The rows are grouped in 2 ways, from coarse to fine. Each group lies inside one group of the grouping before and may be the whole of it. The rows also spread widely along 3 directions, which tell nothing about the answers.
Some rows, each with its group in each grouping after it:
[ 12   1  -6  16  -4  21   9  -1   0  10  -9   3 -10 -11]
k_308 k_570
[-1 -8 -3 11 -5 19  4 -2 -5 25 -9  5 12 -1]
k_308 k_524
[  8  13   5  17   2  13  15  -6 -14 -13  -2  18   3   4]
k_952 k_534
[ 22 -23  -8  -7 -23  15  34 -18  14  32  22   2  -4  -3]
k_528 k_298
[  1  14   5  24   0  26  15   0   3 -32 -14  10  -5  -7]
k_528 k_544
[-16  -5   3   5   4  20  10   4  11  -5 -10   5  13  21]
k_528 k_885
[-14   9   5  24  12  17   3   7  -7 -33 -34  -1   5   6]
k_308 k_284
[-13   8  14  10   3  27   6   9  15   1  -6   5  -3 -21]
k_528 k_564
[  9  15  12  25   8  27   4  15   6   6 -15  13  19  -4]
k_709 k_274
[ 16  -6   4  16  -7  16  26 -10 -19 -11   2  11 -10  -2]
k_952 k_559
[ 1 -2 -3  4 -1 17 20  6  4 44 -5  7 29  8]
k_709 k_673
[ 11  -8  -8   9  -6  14  24 -11  -9  10  12  16  -7   6]
k_952 k_380
[  0  17  16  21   0  27  10  11  -7  10  15  22  -7 -36]
k_952 k_464
[ -7   5  12  16   6  21  10  -2  13  -1   0   4   9 -17]
k_528 k_298
[ -7 -12  -6  14   3  12  19  -5 -15  16   9  17  10  16]
k_952 k_464
[ 12  -7  -8  19  -3  15  12  -6  -3   4 -13   3  -3  12]
k_308 k_570
[-22   1   0  13  13  15  -3   7  -2  21 -17   1  19   9]
k_308 k_284
[ -3   6   1  13  10  10   7  -6 -13   0  -8  16  17  23]
k_952 k_534
[-10   7   1  21  13  20 -10   6  -3  -2 -25   7  27   3]
k_308 k_524

New rows, each followed by its group in each grouping:
[ 7  0 -5 14 -3 22 -1  2  2 19 -5  4  1 -8]
k_308 k_570
[-22   6   1  13  25  14  -2   4 -12   0  -6  18  16  15]
k_952 k_380
[  8  -2   3   9   4  12  13 -10 -14   3   0  12   7  19]
k_952 k_534
[ 30 -10  -2  12  -8  14  23  -2   8  20  -3   3  12   9]
k_709 k_274
[ 16  -6   1   2 -18  21  28   2   9  54   7  10  13 -11]
k_709 k_673
[  5  10   8  22   9  24   4  15   9   8 -20   4  26   4]
k_709 k_274
[-2  4  4 15  6 23 15 -5 13 -6 -4  4  6 -7]
k_528 k_298
[ 20 -13 -10   5 -12  11  31 -12   5 -18  -4  -3 -22  14]
k_528 k_564
[ -8 -23 -14  -2   3   6  21 -10   5   4 -13  -2  -2  39]
k_528 k_564
[ 18  12  13  24   0  33   6  15  13  11  -9   7  16 -10]
k_709 k_274
[-17  -2  -3  10   4  16   4   4   0  23 -10   3  11   5]
k_308 k_284
[ 11   7   6  15   6  10  12 -11 -15 -15  -7  17   5  14]
k_952 k_534
[-10   1   2  12   7  16  10  -4  11  12  -6   7  15   1]
k_528 k_298
[  9  -5  -7  12   3   2  22 -19 -15  -7  -3  13  11  38]
k_952 k_534
[  0  -1   4  17   0  13  18  -9   3 -32 -13  -2   0   7]
k_528 k_298
[ 30   3   8  22 -19  28  12  -3   1  -7  -7   4 -13 -33]
k_308 k_524
[ 15   5   5  10  -7  20  17   0  -7   0  15  19 -13 -22]
k_952 k_380
[-26   3  -1  13  15  15  -5   8  -3  11 -22   0  16  17]
k_308 k_284
[  6   1   6  16   0  18  19  -7   9 -11  -3   1  -1  -8]
k_528 k_298
[-17  16  11  18   7  32   3   9   9  -4  -3  12   9 -19]
k_528 k_544
[  4   1   3  13   2  19  15 -12  10 -11  -7   4   6   7]
k_528 k_298
[-5 -1  5  6 -2 25 13  9 12  1 -8  3 -7 -9]
k_528 k_564
[  2  -1   0  15  -1  22   4   1   2  13 -11   5   9  -7]
k_308 k_524
[10 -2  5 14 -5 25 13 13 14 42  3  9 21 -3]
k_709 k_274
[ -6  12  13  18   9  24   6  -1  14  -7  -1   8   6 -21]
k_528 k_298
[ 0  2  0 16  1 17 11 -5 -9 -6  1 15 -3  6]
k_952 k_380
[-12   8   2  11   9  12   4  -4  -9  15  -1  16  22  10]
k_952 k_534
[  4  -2  -6  10   1  14  14 -10 -11  -6   6  16  -4   7]
k_952 k_380
[-28   7  -1  10  16  25 -16  18   6  50 -10   6  19  -2]
k_308 k_570
[ -7  32  25  24  12  34   0  24   6   2 -22  16  23 -32]
k_709 k_673
[  7   0   3   8  -8  21  20  -3   6  -5   1   8  -4 -10]
k_528 k_544
[ -4 -17  -5  11   3   8  19  -7 -16  11  -2   9  10  25]
k_952 k_559
[  6   2  15  11  -6  25  12   3  11 -24  -6   4  -2 -14]
k_528 k_885
[  2   1   0  14  -2  23   3   0  -2  12 -12   7  -2  -6]
k_308 k_570
[  8  11  14  14  -2  28  17  11   6  11 -11  12  14 -17]
k_709 k_673
[  8   0   1  13  -1  19  18 -11   9 -10  -2   4   0  -3]
k_528 k_298
[-5  0 11  6 -6 25 13  4  7 -1  1  0  7 -3]
k_528 k_885
[-25   8   2  18  17  16  -4  10  -4  -4 -26   3  17  11]
k_308 k_284
[  6   9  10  16   2  26  18   8   2   3 -20  11  13 -10]
k_709 k_673
[  1  28  21  26  10  34   8  18   5  -5 -23  12  16 -24]
k_709 k_673
[ -9 -14 -12  -2  -3  12   5  -2   3  61   2   0  11  17]
k_308 k_570
[ -5   4   4  15  -3  27  14   2  11   2   3   9   2 -14]
k_528 k_544
[-17  17   8  20  12  23  -6  16  -4  -6 -22   1  10 -13]
k_308 k_284
[-11  19  23  19   8  30   6   8   8 -36 -14   6   7  -7]
k_528 k_885
[  3   7   7  16   6  14  12 -13 -10 -10  -5  19   5  10]
k_952 k_534
[-10  24  21  17   3  41   1  16  19  11   8  18   3 -49]
k_528 k_544
[ -9   8  10   7   2  26   7   4  19  25  11  12   8 -29]
k_528 k_298
[ 14   1   6   7 -15  23  24   3   9  37   2   6  17 -12]
k_709 k_673
[  5  -8   2  15  -3  16  23 -13 -14   0   2  11   2   6]
k_952 k_559
[  6  -3  -3  11  -3  14  14  -6 -10   7  11  19  -5   0]
k_952 k_380
[ 13  -6  -3  11  -6  16  22  -7 -13  -5  10  13 -12   0]
k_952 k_380
[-16  -9  -8   7   6   8  11  -4 -18  34  10  17  16  18]
k_952 k_464
[  6  -1  -1  18   8  13  19  -5  -4  -2 -31   7  26  29]
k_709 k_673
[  0 -12  -3   0  -6  16  17  -9  16  29  11   5   9   2]
k_528 k_298
[ 1 -5  0 11 -5 18 16 -5 20 16  7  0  5 -4]
k_528 k_298
[ 16  -2   0  30   9  13  13   2  -1 -29 -35   3  17  43]
k_709 k_274
[-16  19  12  18   6  28   3  14  -3  32  18  25   9 -42]
k_952 k_464
[  8  -2  -2  13 -11  16  18  -1   1  11  -3   4  -8 -12]
k_308 k_284
